There are 3 ways to turn a row about zero (a turn may also mirror it). The second row of each pair is the first, turned, with some noise. The first 21 pairs use one turn. New pairs use 2 turns, one after the other, and a turn may come again.
Some pairs, each with its turns in order after it:
-.15 .09 -.18 .28 -.08 -.08
.22 -.07 -.20 .22 -.12 .03 -> J574

-.44 .08 .06 .01 -.01 .11
-.07 -.02 -.35 -.24 -.15 .00 -> J982

.01 -.44 .07 .34 .08 -.38
.16 -.28 .16 .34 -.48 .08 -> J982

-.08 .02 .03 .07 .12 -.04
-.05 -.07 .03 .05 -.13 .03 -> J155

-.03 .26 .44 -.17 -.08 .07
-.17 -.26 .35 .05 .13 -.23 -> J574

-.14 -.11 -.08 -.16 .02 .00
.15 .05 .02 .10 -.08 -.15 -> J155

-.32 .01 -.01 .23 .06 -.05
.10 -.16 .11 .07 -.25 .18 -> J155

-.25 .15 -.09 -.04 -.21 .21
-.22 .17 -.29 -.12 .04 .04 -> J982

.01 -.08 -.03 .00 -.08 -.03
-.07 .01 .05 .05 -.06 .01 -> J982

.06 .11 .09 -.05 .14 .13
-.16 .07 -.01 .15 .06 .03 -> J155

-.17 .25 .03 .19 -.08 -.05
.02 -.27 .07 .06 .04 .22 -> J155

-.03 -.01 .07 -.26 .44 -.21
-.26 -.06 -.10 .22 -.23 -.36 -> J155

.43 -.29 .05 .01 -.07 .06
-.12 -.19 .33 .29 .17 .04 -> J982

.44 -.03 .25 .16 .20 .28
-.48 .05 -.17 .05 .36 .04 -> J574

-.04 -.01 .09 .06 .13 -.14
.16 -.08 .02 -.01 -.12 -.04 -> J982

.03 -.03 -.35 -.08 -.03 -.04
.26 .19 -.10 -.10 .02 .05 -> J574

-.07 .44 .01 -.03 -.22 -.02
.27 -.18 .13 .16 .17 -.26 -> J574

-.15 .16 .00 .25 .06 .07
.03 -.08 -.04 .32 -.02 .03 -> J574

.17 -.18 -.22 .06 .10 -.01
.01 .22 -.24 -.10 .01 .11 -> J574

-.24 .10 -.02 -.12 .27 -.15
.21 .04 -.01 -.32 -.17 .00 -> J982

-.05 .07 .14 -.10 .00 -.05
-.01 -.07 -.15 .12 .01 -.02 -> J155

New pairs. What belongs after each?
-.13 -.08 -.03 .02 .03 .04
.07 -.03 .03 -.04 .05 .10 -> J982 J574

-.44 .02 -.11 .06 -.02 .44
-.32 -.27 -.22 .18 .37 -.03 -> J155 J574

-.05 -.02 -.21 -.04 .19 .03
.09 .11 -.12 .04 .21 -.06 -> J574 J982

-.17 .04 .00 .07 .09 -.16
-.01 -.15 -.09 -.12 -.08 .11 -> J155 J574

-.06 -.44 .18 .16 .05 .41
-.33 -.19 -.35 -.26 .09 .30 -> J574 J982

.05 -.06 .06 -.06 .08 .01
-.09 -.01 .03 -.07 -.03 .01 -> J982 J574

-.03 -.01 .01 -.06 -.05 -.08
.00 .02 .01 -.08 -.02 -.08 -> J155 J155

.08 .06 -.05 .19 -.02 .10
.00 .09 -.07 .21 .00 .07 -> J155 J155

-.43 -.05 -.01 .19 -.09 .02
-.25 -.15 -.08 .35 .09 .07 -> J574 J982

-.11 .05 -.24 .00 .21 .44
.01 .32 .22 .05 .27 .30 -> J982 J574

.08 -.11 -.10 -.15 .05 .04
.05 .01 .00 .04 -.04 -.23 -> J155 J574

-.14 -.01 -.06 -.11 -.09 -.01
.14 -.10 .00 .12 .07 -.02 -> J982 J155

.16 .02 .44 .00 -.21 .15
.22 .32 .00 .22 .21 .22 -> J155 J574

.26 .03 -.05 .32 -.10 .21
-.10 .05 .41 .12 .18 .07 -> J155 J574

.08 .03 .14 -.08 -.02 -.03
.11 .11 -.03 .07 -.06 .04 -> J155 J574

-.06 -.30 .07 -.15 -.07 -.11
.22 .06 -.14 -.15 .10 -.17 -> J155 J574

.23 .00 -.25 .02 .02 .04
.08 .27 .00 .07 .14 -.07 -> J574 J574

.33 .17 .06 .00 -.25 .04
.42 -.06 -.08 .01 -.14 .00 -> J982 J982

-.15 .08 .26 -.09 -.17 .18
.13 .03 -.07 .16 .21 .27 -> J155 J982

-.11 -.03 -.09 -.44 -.02 -.13
-.04 -.04 .15 -.06 .17 -.39 -> J574 J982

.18 -.08 -.13 -.05 -.12 .08
-.06 -.04 .02 .17 -.13 .19 -> J982 J155

-.10 -.14 .02 .09 -.06 -.20
.09 -.24 -.10 -.08 .00 .01 -> J982 J574

-.01 .12 -.03 .10 .14 -.08
-.10 -.13 -.08 -.03 -.13 .00 -> J155 J982

.08 -.01 .01 -.06 -.07 .04
.01 -.04 .07 -.10 .01 .02 -> J574 J982

-.05 .22 -.02 -.44 -.04 -.04
-.25 -.14 .11 -.25 -.30 -.03 -> J155 J155

.02 .02 .14 .17 .20 .00
.03 .05 -.22 .04 -.17 .06 -> J574 J982

.44 .15 -.04 .44 .11 -.05
-.32 .10 -.47 .20 .17 -.03 -> J982 J574

.03 -.06 -.01 -.16 .24 .42
-.19 .00 .28 .36 .13 .10 -> J574 J574

.21 -.08 -.01 -.14 .11 -.03
-.13 .06 -.21 .09 -.08 .06 -> J982 J155

-.11 .04 -.01 -.20 .10 -.12
-.04 -.12 -.19 .02 .13 .05 -> J574 J155

-.34 -.02 .23 .04 -.02 .36
-.21 .15 .15 -.17 -.19 .38 -> J982 J982

.14 .08 -.06 -.11 -.12 -.07
.18 -.01 -.09 -.05 -.02 -.13 -> J982 J982

.01 -.06 -.01 .07 .04 .18
.00 .10 .12 .11 -.04 .09 -> J574 J155

